The same things were measured in two ways. Each way mixes the same 11 hidden numbers, adds some noise and spreads widely along 7 directions of its own, which tell nothing about the thing.
In the rows, zero is written as 128.
Some things both ways: the first way, then the second way.
[103 150 147 180 117 140 138 115 108 136 106  72  99 117 145 129 150 137
 173 110 137 126 120 110 144 123  98 130 105 137]
[104 134 112 170 116 138 115 106 157 101 112 126 120 125 100 168 131 166
 147]

[167 110 138  95 167  76 144 161 100 160 110 112 149 117 117 137 158  92
 176 174 144 155 105  77 173 133 169 149 116 175]
[130  18 116 114 117 116  64 144  96 120 160 100 137 150  95 127 110 147
 140]

[155 110 119 114  56 128 130 117 143 102 131 163 133 108 138 109  97 136
  75 133 140  97 144 104 112  95 155 111 143 122]
[ 96  51 108  82 156 158  89 129 161  90 159 113 111  88 105 110 144 102
 154]

[114 134 177 136 142 147 132 143  90 139 171  85 157 138 151 112 114 124
 143 158 102 129 111 121 131 111 141 132  58 116]
[ 93 118 100 142 133 138 126  65 138 125 110 103 120  96 133 182 139 110
 155]

[145 148 124 124 149 116 134 127  97 114 100  85 110 129 117 129 143  96
 160 136 141 152 101 135 167 134 121 153 101 136]
[ 82 123  87 135 133 166  99 124 118 161 126 171 144 105  39 180 178 141
 131]

[114 103 137 168 148 148 133 127 111 158 166  92 154 118  86 148 173 135
 164 141 146 110 133  78 131 126 121  88 131 111]
[116 123 138 101  88  65 141 139 126 106 145  98  97 180  97 139 124  99
 100]

[129 132 152  99  89 114 123 145  90 151 137  98 121  91 156 121  55 171
 102 166 147 137 138  64 133 108 130  96  88 130]
[ 76 134 156 111 145 118  90 172 130 126 147 129 108 129  98  80  80 151
 129]

[169 121 125  79  87  97 167 118 137  41 130 178 161 117 159 110  78 116
  99 137 179 116 187  98 139 151 162 170 148 193]
[114  52 113  67 121 103  81 165 106 142 133 150  79 101  95 103  79 123
 116]

[154 121 104 110 131  84 139 141  89 106 140  87 133 143  63 157 156 117
 125 165 183 119  92  64 162 111 123  92 127 129]
[131 124 139 127 137 150 152 186 154 121 112 198 137  90 150  79 121 135
 112]

[109 123 161 130  93 129 105 134 133 151 182 106 144 123 117  95 121 142
  97 168 115 100 126  83 101  98 117  89 112  93]
[ 86  99  99 116  96  78 139  72 117 149 117 108 127 156  59 201 163 146
 156]

[140 121 151 173 140 154 159 107 135 128 102 125 133 109 171 132 163 110
 190 106 120 124 149 146 137 146 154 179 115 167]
[118 122 174 130 140 143  97 216 125 112 162 138 131 127 156  94  87 128
 122]

[126 167 105 167 104 163 167  75 144  52 103 154 107 109 137 113 142 101
 140 103 137  70 149 160 119 151  94 144 148 120]
[155 117 117 130 134 127 133 117 172 101 103 152 121  91 201 113 144 126
 133]

[141 121 184 139 107 132 100 159 130 123 138  93 148 153 172 117  99 137
 117  77 118 146 135 108 149  84 155 181  84 157]
[189 123 153 127  97 105 163 153 106 109 135  94 135 184 177 159 101  96
 136]

[102 144  97 134 101 150 173  79 109 139 121 129  90  76 110 119 111 111
 143 172 135 120 115 139 135 141 103  85 124  69]
[121  71  89 110 148 110  87  77 151  80 150  75  95 121 134 145 170  97
 127]

[126 147 172 129  82 134 113 111 147 130 135 133 106 109 168 100  95 141
 126 119 106 103 154 147 134 117 127 135  97 135]
[ 83 149 140 131 138 108 154 108 111 155 103 128 146 149  78 135 130 138
 101]

[147 171 146 121 151 112 144 135  95  86 128 117  95 150 124 138 147  90
 169 122 152 156 112 136 186 143 128 176 123 138]
[115 160 103 166  76 100 102  95 142 128 143 141 126 139  91 139 143 142
  94]

[132 175 145 110  92 114 116 124  97 130 139 106  70 116 137 129 102 140
 124 159 143 136 113 109 137 124 103 116 108  96]
[115 121 128 121 106  84  95 110 128 122 145 144 114 145  87  96 100 180
 141]

[137 140 155 145 115 123 121 118  90  89 115  84 129 134 142 107 134 116
 145 110 122 104 110 153 173 107 146 158  67 167]
[101 104  59 177 138 153 103  48 149 100 122  84 151 135 126 152 159 144
 120]

[154 135 153 153 119 145 125 118 141 134 129 127 126 132 160 133 165 116
 158 124 107 108 123 143 106 121 146 153 107 126]
[ 93 102 145 130  97 109  92 104 107 103 156 129 126 136  92 104  61 162
 181]

[144 118 175 116 142 132 152 109 193 114 138 166 122 154 161 119 160 100
 193 110 122 160 186 186 138 165 147 180 140 175]
[109 191 171 147 120  87 187  89 136 155  95 119 137 118 127  84  84 152
 126]

[173 121 102 128 189 136 101 154  88 149  77  73 152  96 102 162 135 130
 184 134 157 118 136 108 115 143 117 132 110 136]
[156 127 159  91 155 143  86 157 123 138 158 123 140 136 149  81 120 133
 156]

[158 124 153 136 101 105  83 181 103 124  89  71 141 138 139 148 108 186
 125  99 160  62 137  79 107  67 135 116  92 160]
[188 109 141 143 154 153 172 130 162  89 110 158 148 128 176 146 165 150
 160]

[162 125  92  73 154 119 151 128 109 128 142 130 128  95  92 137  95  96
 111 180 159 199 124  78 161 155 118 109 143 111]
[115 166 144 128 112 153  78 144  89 168 131 167 128 128  80 135  72 162
 150]

[151 155 130 156 154 128 116 156  72 144  80  69  98 114 131 161 143 127
 179 107 155 147 102  93 156 119 124 156 113 127]
[159  61 132  99  78 123 138 125 106  93 137 142 128 156  92 150 107 116
 163]

[108 180 195 166 129 166 120 137 120 110 134 105 109 143 186 127 101 143
 173  77 108 100 154 165 131 120 111 172  80 129]
[133 199 132 136 120 117 102 160 135 147 123 154 118 143 139 125 134 134
  99]

[123 143 141 143 103 122 113 123 113 149 110  75 105  99 129 134 105 149
 124 150 141  74 124 111 112 113 111 123  95  95]
[172  88 108 153 133 140 134  65 139 104 112 134 106 113 151 201 138 179
 174]

[ 81 147 149 110  57  93 148 102 154 161 153 109  77 124 120  94  93 104
  84 173 116 128  84 117 158  95 109 119 105  60]
[ 85 109 102 118 121 118 131 187 116 183 109 166 133 104 110 127  99 142
 110]

[130 105 113 103 120 121 148 155 159 138  94 153 137 131 102 133 106 122
 135 134 144  90 141 133 110  90 138 102 148  95]
[170 115 104 113 131 133  77 161 133 135 173 136 141 142 160 129 175 123
 147]

[ 95 161 187 107  91 111 133 126 127 140 175 104  98 166 159 102 111 113
 143 162 109 157 103 151 136 113 120 147  75  96]
[130 157 141 133 173 154 175 174 137 182  77 183 150  53 182 105 140 121
 120]

[152 132 154 121  52 120  71 145 170 141 133 151 116 141 133 124 113 156
 102 102 122  55 145 126  86  70 137 124 134  93]
[141 158 150 139 171 167 140 151 161 149 133 161 169 100 137 110 203 121
 108]

[ 94 161 137 120 119 138 154 109  97 123 142  83  93 132 143  98 103  98
 138 145 119 214  86 134 175 126  94 130  80 109]
[ 81 191 112 179 108 127 151  91 100 163  88 132 155 137  88 201 149 131
 134]

[112 128 152 146 177 140 184 124 131 164 112 120 107 125 128 154 161 105
 213 155 125 127 129 162 145 144 137 125 113 113]
[ 76 172 149 130 130 136 112 191 136 137 151 187 135  92 117  62  76 149
 118]

Other things, the second way, with their names:
Z_625: [ 94 152 145 130 156 164 153 168 136 155  90 208 152  71 132 115 131 144
 131]
Z_532: [164 110 140 119 108  98 124 174 127 105 162 120 137 183 151 139 152 129
 137]
Z_804: [140 120 135 115 108  91 148  82 128 122 118  97 120 166 126 115  73 151
 148]
Z_97: [163 137 156 154 121 116 204 118 143 102  98 165 161 129 186 132 148 125
 139]
Z_249: [128  60  54  87 143 140  28 127 154 139 139  93  88  98 117 119 139 123
 106]
Z_132: [195 111 166 112 132 108 120 173  90 107 144 140 131 191 148 147 134 138
 143]
Z_602: [113 205 187 142 141 105 182 127 122 155 146 158 152 123 113 106 145 139
 113]
Z_84: [119  59  92 116 168 177 118 117 173 119 144 134 120  59 123 146 179 118
 130]
Z_586: [154 170 151 145 115 168 161 125 108 152  92 182 152 118 108 171 121 143
 178]
Z_866: [152  90 101 131 134 135  50 126 116  96 173 142  98 124 128 114 110 150
 125]
Z_370: [186 103 156 101 131 145 123 128 138 103 142 106 133 149 162  83  96 118
 158]
Z_503: [148 114 120 120 167 179  94 137 135 130 111 168 127  66 152 109 134 128
 152]
Z_522: [121 102  96 151 105 119 127  55 111 146  97 137 134 103 107 134 112 150
 127]
Z_617: [162 143 163 100 141 155 152 200 150 117 123 155 137 129 147  89 136  80
 103]
Z_609: [ 79 138 106 134 121 147  99 143 119 152 134 112 134 147  78 163 117 133
 128]
Z_825: [147 114 106 130 106 128  88 126 112 106 128 111 107 150 118 153 109 116
 128]
Z_795: [152  56 143 103 152 105 188 166 140 103  88 113 125 118 185 118 140  94
 111]
Z_61: [170 168 156 156 128 109 138 136 155  76 177 105 141 161 205  98 152 106
 122]
Z_687: [162 125 120 123 130 110 143 110 131 128 123 116 119 150 113 155 166 123
  99]
Z_706: [153 118 139 136 138 121 176 105 147 116 111 139 134 126 146 137 137 158
 147]
Z_750: [123 134 136 130 134  95  82 173 163 105 198 115 139 146 140  97 205 132
 116]
Z_909: [123 142  95 174 119 137  98  41 186  81 158  47 116 142 138 167 161 133
 133]
Z_100: [ 67 144 105 111 139 166  93 113 134 149 113 175 108  74  40 136 133 140
 159]
Z_265: [142 131 128 149  93 121 151 129 131 111 158 135 134 135 151 125 105 120
 118]
Z_302: [147 102 113 128 144 154 118 167 126 142  77 148 117 113 108 159 151 120
  83]
Z_987: [ 96 159 147 103 114 120 133 124 102 158 130 157 135 111 123  76  54 136
 180]
Z_138: [131  88 141 155 124 146 134 125  74 133 104 152 142 131  78 205 113 149
 154]
Z_31: [151 184 166 196 130 112 127 144 134 145 153 152 162 129 152 160 205 146
  75]
Z_905: [ 96 156 171 146  94  81 218 138 127 117 138 114 132 137 143 143 112  81
 104]
Z_348: [140 130 138 169 138 117 205 104 145 120 123 111 156 125 174 152 162 121
 106]
Z_174: [127 158 155 116 145 155 157 144 165 115 116 144 121  85 144 126 138  95
 140]
Z_333: [147 132 117 102 161 166 103 175 155 149 123 152 126  90 162 104 159 105
 114]
Z_797: [161 123 129 168 133 143 147  68 159  99 109  87 129 124 181 158 121 137
 135]
Z_603: [172 105 143  88 155 153  94 182 157  84 191 136 110 146 115 139 205  97
 125]
Z_931: [161 145 161  89 150 143 109 204 168 115 172 139 113 132 147  69 124 126
 118]
Z_367: [127 160 150 128 126 115 191 156 122 148  99 161 168 161 119 137 151 124
 117]
Z_934: [130 130 140 142 129  77 141 155 146 135 165 122 144 148 162 120 175 136
  89]
Z_562: [171 132 128 139 117 142 161  95 142  95 129 112 116 149 139 184 132 122
 157]
Z_404: [163 104 159 100 117  94 142 193 121 129 144 128 144 153 180 106 118 104
 143]
Z_957: [138 237 161 145 110 136 105 176 147 164 127 137 139 146 159 114 120 121
 117]
Z_450: [156  68 103 141 140 162 114  74 136 101 124 115 127 102 135 154 125 152
 169]
Z_947: [136 193 153 154 125 125 130 172 144 146 132 156 129 121 168 129 135 141
 105]
Z_961: [155  34 123 118 125  83 149 116 130  65 135  98 100 150 150 151 134 133
 126]
Z_943: [102 148 128 139 147 197 127 133 133 161 141 165 147  68  86 118 125 107
  83]
Z_953: [ 84 189 144 172 103 124 159 114 136 133  94 144 143 137 133 125  53 177
 154]
Z_54: [130 155 158 145 140 112 212 153 158 120 119 120 144 119 183 123 149  99
 100]
Z_597: [106  88 126  95 137 125 148 187 103 146 110 145 132 136  83 125 128  98
  92]
Z_392: [126 126 145 152  99 118 153 173 156 118 100 162 131 110 147  96  94 134
  87]
Z_692: [160 161 131 208 148 142  99 133 155 108 150 112 145 140 198 162 172 153
  87]
Z_671: [143 151 112 133 155 159  89 112 154 105 142 103 136 108 191 108 148 103
 152]
Z_336: [174 117  88 179 113 160  92  85 112 157 101 134 135 130 143 206 126 183
 142]
Z_910: [181 114  92 101 149 170  88  88 154 131  95 110  98 111 117 160 153 125
 139]
Z_118: [191 117 154 119 160 182 131 122 161  89 128 151 124  84 169 115 144 109
 153]
Z_225: [153  92  91 144 171 177  88 118 155 125  82 170 110  67 162 117  95 193
 145]
Z_456: [151 115 128 117 118  76 134 122 143 109 142 107 121 158 172 107 140 120
 104]
Z_86: [182 128 135 146 122 125 198 146 135 142  87 158 134 124 177 142 134 115
  79]
Z_932: [146 147 137 143 105  98 156 107 115 162  95 116 159 161 147 107  95 151
 122]
Z_284: [142 137  97 171 123 205  94 110 120 146  91 154 163 122 120 151 103 165
 163]
Z_432: [140  99 128 131 180 169  78 197 121 121 143 152 159 122 166  74 121 141
 115]
Z_183: [133 161 159 149 126 113 187  97 155 127 108 126 125 119 115 164 159 130
 117]
Z_977: [128 126 164  97 167 130 117 185 155 104 139 124 108  95 156  51 132  79
  80]
Z_662: [125  80 117  65 158 138 118 167 159 128 144 110 122 102 167  77 136  80
 143]
Z_619: [116 161 118 180  96 104  80 161 124 132 154 125 140 163 114 127 134 145
  62]
Z_874: [ 76 153 106 149 107 122  87 147 117 152 118 133 128 123  79 136 112 134
 109]
Z_446: [152 146 142 124 142 103  98 132 145  91 126 102 107 152 188  83 114 126
 122]
Z_747: [138 131 153 165 123  82 119 148  82 146 113 138 153 174 130 151 122 186
 130]
Z_596: [ 91 219 173 135 160 133 142 136 127 146 157 128 150 124 127 106 150 102
 100]
Z_243: [ 97  82 114  98  87 115 108 140 103 136 139 164 126 109  88  71  45 134
 144]
Z_237: [ 90 140 133 110 114 150  74 171 104 165 148 162 117 127  76 105  60 148
 124]
Z_629: [124 108 121 164 126 143 138 140 126 124 132 170 147 104 146 117 125 149
 112]
Z_950: [ 67 190 158 169 135 118 167 147 140 148 128 130 151 132 104 136 136 136
  89]
Z_549: [127 103 171 112 152 114 202 169 169  90 141 108 154 138 168  86 154  96
 116]
Z_580: [109 140 121 139 106 106  98 144  91 176 156 146 147 154  87 149 118 169
 137]
Z_43: [130 145 139 121  91  95 190  57 142 107  98 109 127 138 110 112 105  98
 131]
Z_537: [146 129 141 130  81  91 187  91  98 125 117 116 135 178 104 145  78 147
 156]
Z_529: [106 151 170 135 115 101 168 198  89 162 118 182 167 159  98 140 126 149
 117]

Some of these things the first way, each followed by its name:
[119 128 149 188 147 172 126 126 122 140 111 109 120 130 134 154 170 141
 219  77 142 104 162 156 119 133 125 145 132 127]  Z_43
[148 133 140 131 144 121 145 109 131 105 114 111 106 129 127 127 164 106
 168 131 143 152 139 144 158 154 127 148 127 164]  Z_706
[157  96 107  97  90 108 155 122 200 111  98 186 128 113 119 128 110 124
 111 118 162 117 182 107 123 124 138 119 187 148]  Z_183
[130 163 158 145 110 159  99 114  93 158 156 106  70  96 146 120 117 130
 135 127 117 185 117 112 157 132 117 138 120  86]  Z_370
[142 116  96 118  96 113 131 105 105 109 105  91 125  84 109 119  99 134
 107 143 175 134 139  80 150 134 117 115 127 145]  Z_950
[106 157 155 131 155 142 162 113  70 151 143  95  87  85 143 117 110 113
 168 170 129 196 117 110 188 163 119 128 103 121]  Z_797
[137 124 159 113 105 130 177 103 169 109 124 190 103 119 170 102 124  98
 150 133 118 152 165 168 155 145 166 158 147 154]  Z_450
[146 110 133 139 135 114 157 128 176 100 107 128 161 170 128 131 171  86
 169  88 130 115 128 146 147 113 140 169 117 171]  Z_874
[147 141 184 100  80 112 144 133 148  89 161 173 108 163 180 107 111 107
 115 120 122 147 138 149 153 108 178 181 123 142]  Z_243
[138 157 167 143  82 138 121 106 182  98 142 153  96 159 166  92 138  85
 111  73  81 152 114 168 165 100 132 185 119 128]  Z_284
[105 118 207 152 121 121 128 140 162 157 195 130 139 167 122 127 168 121
 157 129 105  84 135 128 144 100 157 138 116 116]  Z_86
[124 135 202 130 143 109 120 155 110 162 181  93 136 157 135 127 147 115
 152 155  98 119  95 116 162  98 160 142  67 124]  Z_692
[127 137 164 101 130 118 125 166 109 166 161  91 111 144 131 138  94 133
 113 154 123 188  95  84 159  91 127 106  90  96]  Z_174
[127 122 158 138  73 129 103 149 156 131 138 123 151 132 142 130  85 167
  97 109 134  35 159 102  82  78 131 125 112 103]  Z_947
[104 156 177 186 139 171 107 126 103 202 144  82  97 111 150 146 161 151
 200 134  95 111 114 133 108 120 105 105  83  83]  Z_132
[165  94 167 119 146 116 116 188 139 124 142 133 171 164 125 152 135 143
 143  90 148 125 157  83 149  89 170 131 132 177]  Z_617
[140 151 182 121 122 122 146 121 142  93 152 141 111 149 173  94 143 100
 142 129 110 176 135 134 165 140 140 167 116 174]  Z_529
[128 135 123  93  68 102 151 108 127 139 122 142  88 107 133 110  95 115
 114 163 129 143 105 123 158 105 138 105 113 111]  Z_432
[127 166 119 127 116  90 165 123  96 110 119 106  84 114 118 135 133  99
 141 140 170 163  98  63 199 140 106 143 141 139]  Z_392
[169 109 118 106  95 124 107 125 175 134  95 146 121 124 123 148 113 140
 132 120 148  78 165 158  82 112 138 130 138 108]  Z_602
[165 108 126 124 120 106 108 124 196 114 118 134 159 152 100 126 165  95
 133  99 124  79 140 139 126 111 133 159 135 147]  Z_932
[128 107 129  95  81 111 160 128 190 113 121 193 148  99 133 100  68 121
  89 135 141  79 181 103 124 114 146 125 165 130]  Z_336
[147 103 151 135  73 117  95 156 179 131 130 127 168 159 137 122 125 144
  99  96 122  58 139 104  81  60 148 138 117 122]  Z_404
[147 117 118 119 115 104 128 141 129 124 106 126 156 128 106 146 132 128
 162 136 159  46 141 121 105 113 141 131 122 126]  Z_522
[117 150 120 154  88 152 108 113  86 134 134  76 116 104 127 141  99 164
 133 126 144  88 120 106 105 107  87  93  82  90]  Z_446
[103 118 213 120  79 120 155 143 126 116 202 160 153 144 185  87 113 153
 136 146 124 135 170  87 141 111 168 116 114 182]  Z_795
[115 111 183 141 135 132 124 156 108 141 121  80 150 123 162 111  97 146
 150 108 127 140 147 112 159 106 154 155  81 168]  Z_609
[124 126 121 144 130 137  71 171 112 180 150  51 152 131  74 154 109 151
 104 117 139 102  98  51 106  71  85  90 105  53]  Z_957
[136 111 139 152 101 134 127 135 122 146 100 120 143 118 131 166 123 161
 172 123 148   4 151 147  82  95 158 123 101 105]  Z_866
[151 152 122 107  90 111 148 111 182 113  98 193  99 115 144 121 124  96
 140 128 130  88 149 152 114 134 131 161 163 113]  Z_31
[130 153 132 102  41  93 136 139 130  99  91 147 100 112 160 117  43 144
  90 100 158  90 139  97 153  83 135 146 122 133]  Z_619
[161 101  57  86 148 134 143 114 106 146  96 112 133  79  68 154  96 115
 132 174 168 146 126 114 128 142 116  80 133  89]  Z_596
[121 166 160 135  59 126 148 103 112  91 112 147  79 114 185 106  96 130
 136 123 135  96 139 156 141 121 147 167 113 126]  Z_629
[117 170 174  99 114 106 134 110  98 111 204 112  99 138 125  93 113  82
 111 175 116 176  93 118 197 139 127 157  95 106]  Z_249
[137 140 132 160 176 136 127 109 129 128 135  79 118 149  90 134 211  83
 184 121 115 153  94 143 167 139  99 130 110 135]  Z_367
[130 132 176 130 128 129 101 165 143 170 154  94 118 176 137 138 143 128
 146 114 109 166 104 121 127  83 128 134 101  97]  Z_586
[142 171 137 140  96 137 138 102 147  87 142 146  87 143 138 111 154  96
 117 117 109 132 106 141 146 118 109 137 132 111]  Z_97
[131 155 110 135  93 124 156  78 150 104  82 135 101  95 159 106 132 105
 162 128 135 119 143 142 125 160  95 149 126 155]  Z_747
